There are 7 hidden switches. A switch that is on adds its own fixed numbers to the row, and there is some noise. The rows also spread widely along 8 directions, which tell nothing about the answers.
In the rows, 128 means zero.
Known rows, each followed by its switches (1 for on, 0 for off):
[130 105 115  93 117 104 133 136 153  80 123 169 141 140 100 149 114 125
 114  96 119 119 134  94 160 200 154 128 126 180 132] : 1 1 0 0 1 0 1
[130 135 116 125 131 135 130 115 115 113 123 162 143 148  99 129 132 136
 122 100 120 137 145 121 142 171 139 113 127 126 133] : 0 1 0 0 1 0 0
[122 144  96  99 103 119 127 118 122  90 112 164 141 154 123 151 151 141
 120 108 113 112 112 120 149 186 146 127 130 151 144] : 0 1 1 1 1 1 0
[112 149 109 123 118 136 113 128 119 115 109 140 113 133 104 145 124 127
 100 112 132 116 157 135 146 175 142 124 123 121 118] : 0 0 0 1 0 0 1
[114 130 116 117 143 128 123 123 137  95 133 171 138 124 116 146 152 130
 106 124 133 118 154 115 134 176 146 103 115 148 133] : 0 0 0 1 1 0 1
[119 145 103 106 105 124 117 121 138  92 116 160 128 141 133 157 145 134
 127 113 125 102 123 135 147 179 139 124 119 155 146] : 0 0 0 1 1 0 1
[126 135 101 121 130  92 130 136 120 105 112 149 145 127 125 157 159 153
 125 131 124 106 105 117 143 181 137 131 120 160 124] : 0 1 0 0 1 0 0
[123 128 117 104 101 131 118 130 120 100 115 151 126 145 107 145 130 128
 110 105 125 130 138 119 150 179 144 127 133 132 125] : 0 0 1 0 1 0 1
[123 125 116  97 107 117 120 142 118  92 121 141 124 127 112 156 136 131
 109 115 119 129 122 115 149 180 141 126 129 134 119] : 0 0 0 0 1 1 1
[112 163 111 109  97 148 119  91 120  97 144 157 136 149 149 146 160 135
 144 124 129 114 125 156 133 163 136 105 128 131 145] : 1 1 0 1 1 0 1
[113 136 112 123 135 106 130 131 127  99 127 144 139 116 115 142 149 137
 109 138 134 118 138 110 133 172 150 115 125 149 105] : 0 1 0 1 0 1 0
[137 130 106 144 131 105 152 114  86 137 111 125 161 144 113 131 150 160
 144 124 115 136 121 119 134 166 128 124 142 121 121] : 0 0 0 0 1 1 1
[150 116 117 121 100 129 123 107 138 109 138 156 137 160 121 132 124 137
 155  86 129 139 128 145 144 176 133 134 134 141 157] : 0 0 0 0 0 0 0
[122 134 113 123 137 109 133 127 107 112 120 147 141 126 112 150 152 143
 113 131 120 124 134 113 138 178 136 115 125 134 114] : 0 1 0 0 1 0 1
[124 106 155  64  88 135 138 148 124  68 143 147 127 116  90 124 114 109
 100  98 115 159 151  80 149 145 164 111 137 137  90] : 1 1 0 0 0 0 1
[ 92 194 111 103 117 147 113 116 109 110 100 168 123 139 125 142 148 124
 100 118 117  98 142 137 136 136 144  97 111 136 125] : 0 1 0 0 1 0 1
[109 164 109 126 132 117 114 128 129 106 109 164 132 133 129 151 153 140
 117 128 131  96 129 133 136 157 139 119 109 162 131] : 0 0 0 0 1 0 0
[120 126 120  88 111 123 127 138 126  83 116 175 134 144 100 147 129 127
  98 100 109 123 130  99 160 182 151 121 126 151 130] : 1 1 1 0 1 0 0
[122 158  91 127 108 113 145 117  97 120  88 131 148 149 118 139 143 152
 135 120 108 107 122 124 145 162 140 127 135 139 121] : 0 1 0 1 1 0 1
[117 127 142 104 134 148 140 125 124  89 147 165 144 124  96 113 131 121
 100 112 122 151 173  97 132 146 162  94 130 129 112] : 1 0 0 1 0 1 0

New rows. What belongs after each?
[123 126 114 112 116 126 133 115 127  95 132 148 140 138 112 136 137 132
 124 115 126 129 146 117 140 180 146 111 131 138 125] : 0 1 0 1 1 0 1
[125 131 121 100 100 131 140 116 122  88 134 147 143 138 115 135 137 132
 125 115 119 132 138 116 144 170 148 114 136 137 120] : 1 1 0 1 1 0 1
[124 136 114 115 113 121 130 121 130  90 130 149 140 137 127 137 147 140
 133 124 129 122 128 124 137 165 147 118 131 152 127] : 0 0 0 1 1 1 0
[129 126 110 121 133 116 133 124 138 102 125 169 149 136 115 135 143 139
 125 109 125 120 140 119 139 165 145 118 120 160 136] : 0 0 0 1 0 0 0
[138 111 116 104 100 118 140 120 132  94 129 143 143 147 102 128 116 131
 135  93 118 139 143 109 148 174 151 127 140 145 123] : 0 1 0 1 0 0 1
[103 147 129 126 153 131 146 116 108 108 131 150 153 119 114 118 157 134
 108 145 129 131 170  98 113 136 155  88 130 137  97] : 0 0 0 1 1 1 1
[116 125 107 116 115 114 126 120 119 100 125 135 132 134 114 147 146 134
 115 133 137 125 145 121 142 195 144 123 137 131 113] : 0 1 1 1 1 0 1
[129 115 110  85  65 112 120 133 137  68 135 132 119 133 129 164 135 128
 138 115 128 123 107 130 152 191 142 135 134 149 122] : 0 1 0 1 1 0 1
[133 128 124 117 136 122 137 125 117 109 133 160 150 135 113 131 142 140
 123 111 122 137 135 112 138 164 140 114 128 136 132] : 1 0 0 0 0 1 0
[133  95 120 112 114 108 132 135 128  92 137 139 138 123 114 145 147 142
 121 122 135 142 136 113 142 187 144 134 138 137 117] : 0 0 1 1 0 0 0
[124 131 120 107 113 128 115 121 134  90 138 160 126 133 124 147 146 130
 125 117 131 124 130 133 142 177 140 116 119 144 134] : 0 1 0 0 1 0 0
[116 146 122 120 133 119 125 129 125 103 123 158 139 125 114 136 139 134
 111 121 128 120 140 115 138 154 148 113 122 151 117] : 1 0 0 0 0 1 0
[122 157 100 120 109 121 137 126 108 116  91 141 143 144 119 143 138 147
 119 109 109 103 124 127 153 158 140 127 128 136 129] : 1 0 0 1 0 0 1
[141 123 105 136 109  98 135 111 125 118 127 134 151 144 140 139 148 152
 166 120 133 122 109 139 132 166 129 140 133 153 133] : 0 0 0 0 0 0 1
[115 168  99 109 110 152 134 109  99 118  90 174 148 166 111 132 142 138
 115  95 101 115 142 125 147 154 145 111 128 123 151] : 0 0 1 1 1 0 1
[123 127 110 109 121 105 135 129 123  99 126 153 142 130 120 147 149 139
 126 125 123 117 122 112 140 173 142 119 125 156 120] : 0 1 0 0 1 0 1
[125 134 132 106 122 129 131 119 117  97 143 152 143 129 115 132 144 132
 117 116 124 142 136 115 137 158 144 108 130 129 118] : 1 1 0 0 0 1 0
[117 131 105 114 129 124 116 114 142  95 134 172 132 140 120 162 142 130
 109 117 133 109 141 132 146 212 138 112 119 143 147] : 1 1 0 1 1 0 1
[101 144 116  95 150 125 117 144 124  92 114 185 129 114 104 157 153 122
  72 122 115 110 144  97 145 179 147 100 104 147 121] : 0 1 0 0 1 0 1
[124 135 130  98  99 145 111 126 127  88 134 156 118 135 115 138 136 124
 123 106 127 133 137 132 144 159 142 117 123 131 130] : 0 0 0 0 1 0 0
[125 111 124 102  99 146  99 118 155  76 144 165 113 148  99 147 113 113
 104  94 144 133 163 132 159 212 151 127 129 136 142] : 1 0 1 1 1 0 0
[129 117 105 100 122 136 137 112 117 103 127 174 151 155 104 139 141 135
 111  89 105 141 138 112 148 193 141 115 130 123 153] : 0 1 1 1 0 0 1
[125 133 127 130 140 123 127 121 114 116 135 148 139 124 116 135 149 140
 117 124 132 132 143 126 137 161 135 114 124 120 120] : 1 0 0 0 0 0 0
[120 140 104 118 121 110 150 112 117 102 119 144 157 145 118 134 141 144
 130 124 117 119 131 107 138 171 150 113 138 154 122] : 1 1 0 1 1 1 1
[107 152  89 115 103 110 114 119 123 100 105 148 129 141 131 176 152 141
 110 130 128  91 114 136 154 206 139 134 126 147 131] : 1 1 1 1 1 0 1
[109 162  97 109 118 123 113 121 130 103 100 169 126 152 116 154 130 130
 109 105 119  96 126 129 149 185 141 120 117 158 144] : 0 1 0 0 1 1 1
[142 122 117 119 102 128 122 117 127 104 128 149 132 154 111 137 118 135
 139  91 128 132 134 136 153 184 134 134 133 137 143] : 1 0 0 0 1 0 0
[126 133 110 143 147 112 131 122 102 130 117 139 143 133 100 142 139 147
 110 125 127 126 145 122 145 193 131 122 128 113 120] : 1 1 0 0 1 0 0
[127 123 115 102 121 129 119 112 131  94 148 172 137 134 129 159 159 135
 129 114 125 127 120 132 137 191 132 111 122 139 151] : 0 1 0 0 1 0 1
[136 134 102 129 112  88 144 120 114 120 112 129 151 140 129 141 146 151
 148 123 124 115 108 123 140 167 136 136 136 155 118] : 0 1 0 0 0 0 1
[117 122 126  94 119 135 133 118 131  82 138 170 146 134 115 140 149 130
 110 118 121 133 148 106 140 170 154 107 131 147 130] : 1 0 1 1 1 0 1
[139 107 101 107  98 113 123 130 129  93 124 142 132 141 117 162 138 141
 130 105 120 128 112 129 158 208 133 139 130 135 143] : 0 0 0 1 1 0 1
[106 151 112 109 107 135 112 113 124  95 132 147 119 133 132 160 150 128
 116 131 136 109 133 144 142 185 136 114 124 128 127] : 1 1 0 1 1 0 1
[118 131 115 134 140 130 131 113 122 113 131 158 145 134 114 132 154 140
 116 124 136 130 157 123 131 171 143 112 128 129 126] : 0 0 1 1 0 0 0
[121 148 109 120 112 131 132 124 102 107 109 140 133 141 104 131 134 136
 116 113 117 124 144 125 144 163 143 117 130 120 115] : 0 1 0 1 1 0 0
[121 122 114 113 119 119 123 123 137  87 133 162 140 133 122 146 155 137
 120 126 134 125 135 117 138 182 147 119 127 152 133] : 0 0 1 1 1 0 0
[116 126 104 120 143 107 121 124 136  99 137 161 137 116 130 168 165 138
 110 135 136 112 128 129 136 201 133 115 111 145 131] : 0 1 0 1 0 0 1
[127 124 109 114  91 120 126 111 130  92 128 139 138 150 125 146 136 137
 137 120 134 120 131 132 145 184 148 133 142 149 130] : 1 0 1 1 1 0 1
[125 125 110 103 104 131 125 112 141  90 137 168 144 147 130 148 144 132
 127 105 127 124 131 130 145 183 144 124 130 148 149] : 1 0 1 1 0 0 1
